The same things were measured in two ways. Each way mixes the same 10 hidden numbers, adds some noise and spreads widely along 5 directions of its own, which tell nothing about the thing.
(in the rows, 128 means zero)
Some things both ways: the first way, then the second way.
[141 108 129 155 117 128 164 161 106 176  76 170 113 168 145 105 156 177
 193 108]
[111 156 121 103 113 108 126 104 139  99 132  73 111 134 100 124 149]

[ 95 140 138 128 111 125 104 106 122 109 126 110 107 140 128 126 147 111
 147 148]
[156 103 156 114 152 122  97 120 143 120 118 121 129 118 144 151 117]

[161 134 107  91 182 154 115 136 109  93 126  99  96  81 103 131  80 111
  91 118]
[117  92 169  62  81 100 113  99 141 140 118  59 154 124  82 126  54]

[136 103 181 116 139  96 137 121 131 151  85 134 133 154 127 146 132 158
 151  83]
[ 91 139 114 109 104 109 160 125 154 130 159 111 114 139  91 146 131]

[ 94 162 101 137 131 179  92 115 120  66 139 123  76 140 117 148 135 137
  73 159]
[141  94 138 130 142 141 101 136 158 123 104 122 132 108 109 114 109]

[194  32 104 141 112 102 144 176 110 252 158 129 133 133  84  49 107 115
 183  40]
[121 153 114  85  87 129 105 116 140 148 135 110 128 110 133 134  79]

[116 110 136 127 155 113 118 126 152 100 122 142 145 118 149 102 133 153
 136 159]
[147 133 112 149 164 135 121 155 122  97  73 118 137 125 129 130 136]

[136 119 167 123 115 109 137 139 110 148 138 122  94 152 124 113 132 134
 152  60]
[160  94 179 134 134 102 110 170 119 137  80 135 124 157 132 157  69]

[147  99 102 119 154 127 116 160 139 110 137 120 143 122 148 120 147 149
 120 118]
[152  62 148 146 148 128  82 173 185 155 133 143 128 106 102 148  88]

[132 174 115 104 135 104 122 137 123 115 126 153 164 132 159 156 136 141
 196  90]
[121 123  98 106 128 122 115 140 161 127 177 139 144  97  77  70  87]

[132 121 157 107 171 113 103 127 152  83 109 114 121 129 126 110 104 137
 102 136]
[132 100 151 106 111  86 118 132  98  92  58 106 143 164 134  78 109]

[ 66 154 143 148  80  99 122 118 126 153 147 165 112 171 156 108 182 159
 192 107]
[162 124 162 134 134 128  89 159 178 104 120 148  74 139 136 164 106]

[116 141 124 105 140 121  91 114 139 143 144 110 145 142 109 122 133 130
 160  79]
[123 153  78 115  92 126 164 101  95  81 102 160 144 155 126 110 147]

[135 116 113 109 123 108 103 119 147 107 131 123 137 115 142 142 126 139
 107 106]
[108 106  83 151 125 128 133 156 151 119 137 136 135 131 108 105 162]

[ 90 140 117 143 107 103 104 110 111 109 118 132  84 142 109 118 118 118
  73 137]
[139 123 143 133 112 138 106 132 121  97 100 145 135 149 169 108 116]

[137 110 130 133 122 138 132 110 132  95 119 128 111 105 122 142 124 131
 105 135]
[118  95 139 153 150  88 143 157 109 129  67 108 118 147 141 119 167]

[116 107 102 141 178 140 117 180 151  84  93 140 155 154 166 119 160 174
 106 153]
[164  78 158 143 135 116  89 138 147  96  99 124 115 126 127 128 127]

[138 114 134 110 161 121  99 120 159 104 145 129 165 124 142 133 130 133
 152 160]
[117 115 123  92 136 116 106 152 196 158 137 133 109 110  97 131  87]

[128 103 139 147 133 135 135 135 143  99 111 132 118 125 152  96 150 151
 140 127]
[119  74 192  96  76  93 119 122 182 158  92  58  64 130 124 182 111]

[116 143 100 108 169 128 100 116 130  70 166 108 166 101 113 172 128  97
 107 152]
[115 110 140 110 120 125 128 127 141 129 104 160 129 141 136 106 111]

[150 108 158 125 168 136 123 144 135 107 131 126 123 149 111 124 113 141
 120 102]
[118 151 120 150  93 118 117 155 104 144 108 196 101 151 125  78  99]

[ 82 166 127 113  47  96 102  51 103 168 182 127  61  95  84 120  98  96
 141  76]
[165 174  96 136 154 122 130 128 101  52 130  78 152 125 125 137 140]

[124 122 130  98 127 102 112 141 111  87 187  80 113  86 149 139 142  78
 124 124]
[120  83 157 131 117 151  83 124 159 132 130 127 146 146 129 142 128]

[130 135  69 155 120 170 135 137  92  91 138 137  67 109 105 129 108 126
  52 109]
[148 105 152 160 110 129 110 136 109 116  88 103 124 117 132 111 114]

[127 128 123 126 152 139 133 123 130 109 118 140 148 132 125 152 141 153
 142 117]
[132 101 129 146 159 119 144 158 146 152 108 138 123 108 110 147 111]

[106 124 110 125 130 120 104 103 130 131 119 119 127 117 102 109 129 116
 132 148]
[165 134 122 125 162 124 100 111 123  81 130 116 155  98 135 125 127]

[ 99 149 106 136  93 109  87  98 125 125 130 120 121 155 106 136 135 103
 134 103]
[158  82 164 109 122  71  88 152 140 122 122 177 109 140 166  80  83]

Other things, the second way, with their names:
<153>: [178 115 114 124 134 101 119 126 114  58 111 121 152 108 116 103 103]
<397>: [111 117 133 148 115 135 105 143 130 134 116 195 124 147 131  70 117]
<251>: [126 105 129 118 112 137 127 106 151 117 136  81 135 102 116 136 126]
<16>: [136 119 132 165 149 109 117 142  99  88 104 118 137 141 130  75 157]
<120>: [139  81 129 149 147 134  93 160 172 111 106 107 115 112 125 109 142]
<203>: [124  93 151 140 133 137 101 168 157 127 102 141 126 149 133 106 117]
<309>: [114 142 143 127 106 140 141 120 116 166 106 148 117 125 135 144  99]
<385>: [147 102 134 156 171 102 102 159 118 102 131  64 144 131 139 116 167]
<18>: [115 145 152 145 122 119 117 118 135 124 136 114  94 134 109 135 155]
<405>: [147 119 144 130 151 132 107 110 173 146 131  94 102  75 119 197 130]
<138>: [183  95 168 134 131  63 109 151 129 115 100 142  89 121 134 139  93]
<85>: [142 107 160 147 106 141  94 142 128 136 105 172 112 131 158  99  93]
<276>: [117 156 112  82 116 113  84 119 140 116 184 167 142 150 150  86 116]
<353>: [138 110 169 146 130  88 100 180 149 148 138 158  79 149 152 122 108]
<294>: [111 135  92 141 134 134 168 139 126 163 126 188 127 100 136 105 110]
<198>: [119 119 157 133 110 105 107 153 160 137 137 126  87 143 120 113 115]
<102>: [127 129 114 135 129 115 118 175 151 129 133 113 101 135 139 122 133]
<350>: [150 136 127 131 135 101 141 169 135 103  96  96 116 136  98 176  94]
<285>: [142 115 140 138 153 106  79 140 168 105 178 159 103 129 136 114 158]
<383>: [183 156 112 169 166 144 103 133 123  55 133  97 113  73 157  78 151]
<274>: [133 138 114 107 147 114 114 124 146  99 145  86 130 105 113  97 129]
<265>: [165 126 104 177 180 112 114 158 128  87 155 158 131 113 118 117 153]
<220>: [119 117 126 111 141 123 107 141 186 148 173 137 113 100 104 118 109]
<401>: [147 119 124  96 143  94  85 144 171 153 169 123 134  82  85 120  61]
<156>: [133 139 111 130 130 103 102 135 132  99 150 113 112 116 135  68 152]
<340>: [184  86 154 143 139 110  89 135 108  49  95 105 155 136 144  90 126]
<119>: [156 141 114 116 126 122 106 114 131  94 132  97 127  95 147 118 118]
<4>: [150 112 159 140 117 117 105 130 129  96 119 106 117 142 111 147 124]
<221>: [105 139 101 121 136 112 126 152 150 123 137 128 116 156 116 130 157]
<352>: [125 142  84 147 178 145 128 155 142 112 145 165 149 115 110  99 138]
<368>: [145 120 122 179 153 146 106 117 130 132 147 119 139  76 105 142 146]

Some of these things the first way, each followed by its name:
[121 117 179 111  84  51  95  97 121 171 131 103 123 148 121 120 125  81
 196 110] -> <276>
[137 109 146 116 147 105 141 159 118 134 152 122 126 123 146 115 151 144
 160  79] -> <4>
[100 157  72 115 132 118  95 107 136 139 131 142 143 112 116 111 124 141
 137  95] -> <153>
[127 117 168 132  94 101 133 126 136 148  85 153 112 159 167 122 153 155
 186 126] -> <221>
[151  73 175 137 143 126 157 156 112 175 145 112 125 173  88 106 134 126
 170  55] -> <309>
[115 157 116 135 103 109 140 125 120 139 114 162 158 141 163 149 169 140
 230 113] -> <220>
[101 144  97 163 100 191 129 106 118 106  99 138  82 131 128 116 162 144
 150 173] -> <405>
[ 74 207 126 155  73 146 116 105  89  72 123 139  48 155 137 137 147 119
 130 113] -> <85>
[ 97 127 123 117  70  68 121  94 125 168 188 120 168 107 144 126 172  92
 232  91] -> <285>
[122 134 117 110 147 109 116 119 131 114 138 142 166 123 133 171 134 131
 134 144] -> <352>
[129 148 102 136 169 139 125 124 136  80  94 151 178 147 117 187 133 138
 124 134] -> <294>
[147  68 154 135 155 130 145 145 136 130 111 109 130 124 121 101 140 137
 141  97] -> <368>
[ 97 150 120 132 118 102 107 117 157  61 140 141 146 108 186 121 158 142
 147 151] -> <120>
[ 90 143 140 149 114 149 103  84 151 115  95 131 102 155 114 105 142 160
 138 110] -> <138>
[128 101 150  98 156  96 119 102 153 139 157 137 140  87 115 110 103 154
 129 105] -> <350>
